There are 3 ways to turn a row about zero (a turn may also mirror it). The second row of each pair is the first, turned, with some noise. The first 27 pairs use one turn. New pairs use 3 turns, one after the other, and a turn may come again.
In the rows, zero is written as 128.
Some pairs, each with its turns in order after it:
[168 117 126 153 129 179 119  96]
[161 113 107  71 141 148 121 100] : K_992

[176 118 108 161 111  62  74 137]
[151 131 187 101  58 138  96 159] : K_992

[ 64 191 133 142 136 172 111 107]
[124 101  61 161 112 166 183 121] : K_992

[ 94 135 192 152 120 139 128 101]
[135 194 131 126 176 129 136 133] : K_707

[115 140  77  95  60 135 154  78]
[180  87  50 132 152 127 108 147] : K_707

[150 125  84 107 126 124 154 108]
[150  87 100 118 108 136 139 118] : K_707

[189 126 147 129  70 115 100 100]
[131 162 138  95 129 129 146  46] : K_362

[131 175 140 161 177  94 151 119]
[116  69  69 128 123 133 110 121] : K_362

[142 149 122 135  74 101 104 124]
[175 110 145 141  90 110 126 146] : K_992

[160 136 157 136 218 156 116 153]
[117 168 188 124  72 106 160  82] : K_707

[185 145  88 105 152 135  88  97]
[178 147  99 133 190 132 116  90] : K_362

[ 89  80 107 137 141 148 138 134]
[118 144 151 171 121 148 128 171] : K_362

[152 121 148 164 105 124  82 133]
[143 126 134 128 114 146 177  87] : K_362

[ 68 137 154 133 124 130  86 176]
[104  94 121 180 131 169 130 177] : K_992

[115 119 127 102 184 128 109  79]
[146  94 144 154 173 153  84 122] : K_362

[ 53 140  86 138 116 160 117 122]
[152 144 135 113 115 180 121 199] : K_362

[ 89 146 117 105 173 172 133 114]
[137 166 100 108  95  73 127 116] : K_707

[178 174 123  45 128 174  89 160]
[171  89 194 162 166 163 157  68] : K_992

[ 99 112  86 102 131 157 173 120]
[129 170 110 123 176 107 170 133] : K_992

[121 135 110  78  70 144 109 131]
[176 100 149 151 153 107 164 144] : K_992

[153 177 143 138 127  98 141 117]
[124 103  89  95 120 117 115  95] : K_362

[128 132 150 157 146 100  84  94]
[146 161 166 103 126 151 133 170] : K_707

[129 136  90  81 103 168 127 136]
[151  90 100 147 119  83 103 115] : K_707

[139  83 175 120 134 140 165  32]
[186 153 114  59 181 149 168  88] : K_707

[139 137 125 188 130 113 132 168]
[125 117  82 141  91 126 172 128] : K_362

[110 175 107 146 212 173 128  90]
[159 199 110 111  46 103 142 119] : K_707

[119 161 114  86 167 113 100 142]
[100 125 170 156 117 153 170 109] : K_992

New pairs, each followed by its turns in order:
[135 173 109 132 103  56 153 163]
[135 164 147 156 126 208 153 113] : K_707 K_992 K_992

[113 153  90 132 152 126 142 180]
[139 153  96 138  98  82 155 140] : K_707 K_992 K_362

[121  96 110 149 100 108 133 110]
[106 125 143 160  93 134 139 141] : K_992 K_707 K_362

[125 138 150 145 121 133 117 135]
[145 125 147 130 138 136 138 117] : K_992 K_707 K_362

[126 118 134 139 114 139 123 122]
[130 139 136 132 133 117 141 123] : K_992 K_992 K_707

[133 111 148 107 107 117 144 104]
[105 112 112 104 145 140 106 120] : K_362 K_992 K_707

[177 135 138 101 127 106 134 131]
[123 135 144 147 115 114 167  95] : K_992 K_707 K_707

[119 112 107  62 174 146 133 110]
[169 138 157 137 146 138 125 199] : K_707 K_362 K_707

[120 160 116 135 118 149 200 127]
[165  93 120 120  75 121  90 129] : K_992 K_362 K_707

[168 148 149 129 172 163  93 159]
[115 186 133 113 113  91 149  80] : K_992 K_362 K_707

[127 146 124 179  27 196 124 171]
[222 101 165 126  85  62  85 150] : K_362 K_362 K_362

[149 116 104 126 128 158 138  94]
[104 115 155 117  99 149 144 131] : K_992 K_362 K_992

[169 192 167 102 163 145  90 141]
[118 154  48 124 158 167 124  91] : K_707 K_707 K_992

[117 172 156 145 122 165 135 145]
[178 112 149 140 141 117  98 129] : K_992 K_707 K_707

[165  80 162 117 195  56 120 126]
[116 135  74  68  76 147 198 151] : K_707 K_707 K_707

[144 144 111 141 133 148 141 153]
[129 130 114 148 159 122 108 144] : K_992 K_362 K_362

[174 145 115  99 107 110 127 122]
[148 142 161 136 109 143 116  86] : K_992 K_992 K_362

[135 137 127 110  96 129 179 170]
[112  99  91 160 107  88 129 147] : K_707 K_992 K_707

[100 157 134  99 115 140 113 140]
[177 130 123 112 141 125 120 141] : K_992 K_992 K_362

[144 102  75 116 148 115  72  84]
[ 90 143 147 110 167  98 164 188] : K_992 K_362 K_707

[100 145 109 107 146 187 143 143]
[183 131 116 129 113  92 164 119] : K_992 K_707 K_992

[136 125 117 100  65 123 129 128]
[ 92 124 134 146 106 171 149 106] : K_362 K_707 K_707

[176 116 122 137  85 135  71 129]
[ 86  89 155 160 148 139 118  83] : K_992 K_707 K_362

[164 158 116 115 109 167 133  86]
[158 107 123 111 150 124 184 159] : K_992 K_992 K_707

[101 136 111 116  94 137 133 147]
[118 123 139 141 151  97 100 137] : K_707 K_707 K_707

[131 112 153 155 119  98 196 158]
[168  91  97 148  95 119 128 180] : K_707 K_707 K_707

[111 152 113 164 156 123 155 122]
[109 149  74 133 136 118 134 114] : K_707 K_992 K_362

[113 149 139 155 140 151 139 115]
[147  93 137 127 124 133 101 135] : K_992 K_707 K_707

[ 63 121 126 134 119 121 159 108]
[130 112  87  80 109 119 151 146] : K_992 K_992 K_362

[164 123 179 177 151 113 104 133]
[147 103 137 100 124 182 158 175] : K_362 K_362 K_362

[140  92 125 142 167 123 137 118]
[135 125  98 159 134 113 101 108] : K_707 K_707 K_362

